Each new row is followed by what is left after taking away its nearest point in the smallest flat space through zero that holds the last named rows.

z_705, 5 rows:
[[ -3 -22  23  19   2  31  17 -29  16 -15  -4  44 -10  22  19  45  16 -29
    0]
 [-11 -20  46  18   2 -41 -13   8  79  43  28  15  15  64  12  23  24   2
   34]
 [-57 -61  63  22  44 -19 -37  45  -1  28  21 -18  46  16  -8  32 -31 -12
    8]
 [-46  42  23   4 -17  46   8 -12  40  26   6 -20  47   5  24  32   1 -40
    6]
 [-30  16  37   0   9  -5 -18 -23  74  21  -3  17  33  44  12  -4  -2 -34
   -9]]
New rows:
[ 54 -19  16   3 -35   2 -45  12   1  57   0   8   8 -40  12 -12  16  42
  28]	[ 39 -17  25   2 -24  26 -47  -9   1  41 -17  24  16 -42  16 -11   3  14
   4]
[-56  31 -31   5 -42   1 -14  25 -28  -1 -22  -5  29  31  12  39  21   1
 -49]	[-37  12 -32   6 -35 -23 -18  25 -26  -7 -22  12  10  43   6  29  26  14
 -48]
[-43  -9 -15  -2 -17  24  63  12  33  68 -32  -3 -38  40  -1 -27  32   2
 -13]	[-47 -30 -14  -2   0  23  54  22   1  56 -38  -6 -39  25 -11 -31  15   3
 -25]

z_619 (5 x 19):
[[-15   1 -30  17  52 -50 -30  23  -9 -40 -13  41  -6  29  20 -24   9 -20
   14]
 [-18 -18  -2  18 -15  -4 -20 -13  -9  54 -46  32   6  10  -1  45  10  29
   36]
 [-24  42  -3  -7  -7  -9 -18 -65 -50 -33   4  -9  30 -35  -3 -34  -3   5
    7]
 [ -1 -21 -20 -24  24 -41 -24 -16  47 -42  -6  -1  -5 -23  42  12  10   0
   99]
 [-24 -28 -72   8  17  17  84 -46   5 -28   1   4  18  23   2 -17  -3  22
   -1]]
New rows:
[-30 -46  54 -57 -41  -1  26   1  23  46  26  15  72 -37 -28  11 -32   3
  43]	[-38 -37  34 -40  -5 -24  20  25   4  17  28  40  68  -8 -26 -21 -31 -17
  14]
[ -2 -22   3  23  23  16  36  36 -21 -22  17  -9  73  23  31 -14 -22 -34
 -19]	[ -2 -21  21  17   6  12   9  24 -19  -2   4 -11  75   4  34   9 -18 -24
  13]
[ -5 -16 -18 -18  12  10  37 -19   6 -11 -34 -56 -26   5 -18  14 -23 -41
 -23]	[-11  -7  -7 -12  14  -7   1 -16  -8  -3 -49 -41 -26   3 -15  20 -18 -42
 -10]
[  1  46  -2  33 -22 -12  16  31 -38 -28 -80 -14 -54 -23 -17  27 -34 -28
  33]	[  4  39 -11  29 -22  -1  42  28 -27 -35 -70 -24 -54 -22 -18  23 -37 -27
  27]
[ -9 -45  58 -19   6  21  -6   5   6   2 -38   7  17  -2  10  57  26 -10
  60]	[-14 -25  46 -12  19  27  15   3 -21 -28 -18   4  24   8  -1  16  19 -24
   8]
[ 44  13 -28   3  -8  15 -54  -2  18  48  12  35  15 -23 -48 -53 -35  25
  27]	[ 46   4 -43   3   2  17 -34   3  29  35  19  33  12 -14 -45 -60 -36  22
  22]

z_925 (5 x 19):
[[ 52 -11  26  33   6  21 -13  21  12  51  10   8  53  41  45 -26  24   1
  -13]
 [  6  37 -16  39  18 -13 -34  -1  -9 -15 -37  18  41  54 -18  20 -12  13
   -8]
 [ 11  26 -18  -7 -34  10  16  -9 -27  -1   5  -8 -12  -8 -11 -57 -17 -45
   12]
 [ 11  30 -32   7  -4  17 -15 -11  60 -60 -58 -22  12 -38 -28  64 -26   1
   10]
 [ 22 -77  32 -13 -21  15  -5   4 -11 -24  21 -15  18   2  -9  21  12  12
   -6]]
New rows:
[  8  -4 -32  20 -13 -20  -7 -31  25  -3 -46 -44  40 -34  23  -1 -41  11
   2]	[-11 -25 -17  11  -7 -36  -1 -29  -7  14 -19 -32  26 -19  27 -17 -30  20
  -3]
[-36   2  29 -29   7 -23  49   7  21 -35 -25  26   8  10 -18  23 -15  -4
  19]	[-13   2  35 -20  -1 -11  50  13  20 -15 -18  26  23  20  -2  -2  -9 -16
  18]
[-40  55 -44 -16 -13 -46   8 -24  64 -28  24 -35  -6 -65  -7  -5   3 -25
 -27]	[-16  11 -14   1 -14 -46 -11 -13  29 -17  43 -24  35  -9  -2 -13  20 -11
 -42]
[ 41  59 -18 -36  32  10   6  -6  13  -7 -33 -17  41 -55  14  45 -34  23
  11]	[ 31  25   3 -46  25  -3  11  -4 -41   8   4  -6  35 -26  12  14 -23  24
   5]
[-29 -37  19   1   7 -42   5  20 -33 -13   0  -5 -50  15 -37 -18 -12 -53
 -33]	[ -1 -21  17  19  16 -23  -3  28  16   0 -20 -10 -26   7 -13  -3  -7 -51
 -34]

z_209 (5 x 19):
[[-26   2 -32 -28  51 -25   4 -33  27 -31  61   0  66  32  13   9  25  49
  -23]
 [-26  42 -70  37 -25 -23 -15  28  67   7 -28   5 -58  32  27  29  -1  -1
  -27]
 [-26   4 -51 -36 -23  12 -51   5  23  16 -17   0 -77  51   4 -12  11  58
  -31]
 [-49 -25 -39  -2  28 -37  -8  -6  21  32  23  10 -52  13 -26   8 -10 -24
   34]
 [-82 -43 -54 -13 -42  -8  23 -15  -8 -11  34  29 -55  36  25  60  13  55
  -16]]
New rows:
[ 45  28  27 -33  13   4 -12   9 -14 -28   2   4  13  20  26 -35  39 -25
 -37]	[ 10   5  10 -21   6 -13   4   8 -15 -17  14  17 -20  19  22 -10  32 -41
 -18]
[ 39 -42   2 -38  20  25  16   5  31  33 -15 -30   2  21  17 -15  31  40
 -27]	[ 28 -47   1  -9  16   9  40  11  33  37 -13 -22  -3   5  18   7  21   6
  -9]
[ 13 -33  48   3   5  49 -41  45  40 -47  31  28  39   0 -30 -23 -32  24
  -5]	[-10 -37  27  20  -6  36 -33  52  51 -39  30  37   9   3 -27  -2 -38  11
   2]

z_201 (5 x 19):
[[ 10   4   1   0 -27 -15   7  15 -38 -41 -37 -23 -20  -9   4 -71  47  26
  -18]
 [ 30  -5  21   7  -7  10   9 -66  -6  17 -34  23  10 -11 -22 -18   1  42
   28]
 [  3  -5  66   0  12 -35  -8 -22  33  -1   9 -30  -5  26  33  26  -6 -34
  -22]
 [ 25 -34  -6 -21 -18 -10 -15 -19 -36  46  23  53 -17  17  26 -15 -42   2
   29]
 [  7  18  31   6  -8 -17 -26 -15  -7  38 -28 -23 -47 -21 -17 -19 -12  33
    8]]
New rows:
[ 39 -56 -24  28 -27   8 -44 -32   4 -14  34 -18  -3  -9 -25  14   1  23
 -11]	[ 32 -52 -23  29 -25   4 -46 -19   7 -21  36 -30  -7  -8 -22  16   5  16
 -20]
[ 58 -11 -59  29 -30  21 -12   4  56   2 -25  56 -41  -1 -36  10  16  42
  26]	[ 53 -16 -28  25 -27  -6 -16  16  68 -16 -12  30 -48  20  -3  17  22   9
  -1]
[ 36  32 -21  27 -46 -31  31 -19 -12  64  27  32 -30  30  48  21  -8  10
 -72]	[ 27  48 -32  39 -38 -13  45 -16   1  42  11  19 -12  15  23  26  14  20
 -76]

z_627 (5 x 19):
[[ -4 -74 -18 -44  -8  47  12  -6   4  63   9  22   0  26 -32  18  13 -20
  -69]
 [ 43  18 -56  40  10 -21 -10  20 -55  36  41  -3  -8 -16 -23  43 -31  74
  -55]
 [ 54  10 -55 -31 -59   0 -36  51   4  41  -1  28 -50   6  12  42  26  44
  -87]
 [-16  37  13 -44  15 -27 -16  69 -32  -6  12  -8 -29  51  65  23  22  51
  -46]
 [ 43  17 -10  -9  21  26  41  68 -30 -34  -9  -6 -11 -13 -53  40 -32  43
  -62]]
New rows:
[ 36  29 -33   1  -2   3   1   2  -6 -20  -2 -42  -9  29  23  -7  -7   8
 -42]	[ 22  10 -25   4   1  11   6 -23   3 -15  -3 -41   3  28  16 -20  -7 -15
 -24]
[ 59  -8   8   2   3 -27 -12 -12 -32 -10 -19  -6   3 -31  23  28 -40  60
 -35]	[ 32 -32  31 -18   1 -14  -8 -33  -9  -9 -30  -2  12 -18  32   8 -24  21
 -15]
[ 18  14  28 -56 -23  35   0 -32  -6  -4   3  61 -25  36 -22  -1 -34 -17
  -3]	[ 17  32  23 -31 -12  13  -8 -38 -23  -5  17  52 -20  30 -12  -1 -44   1
  12]
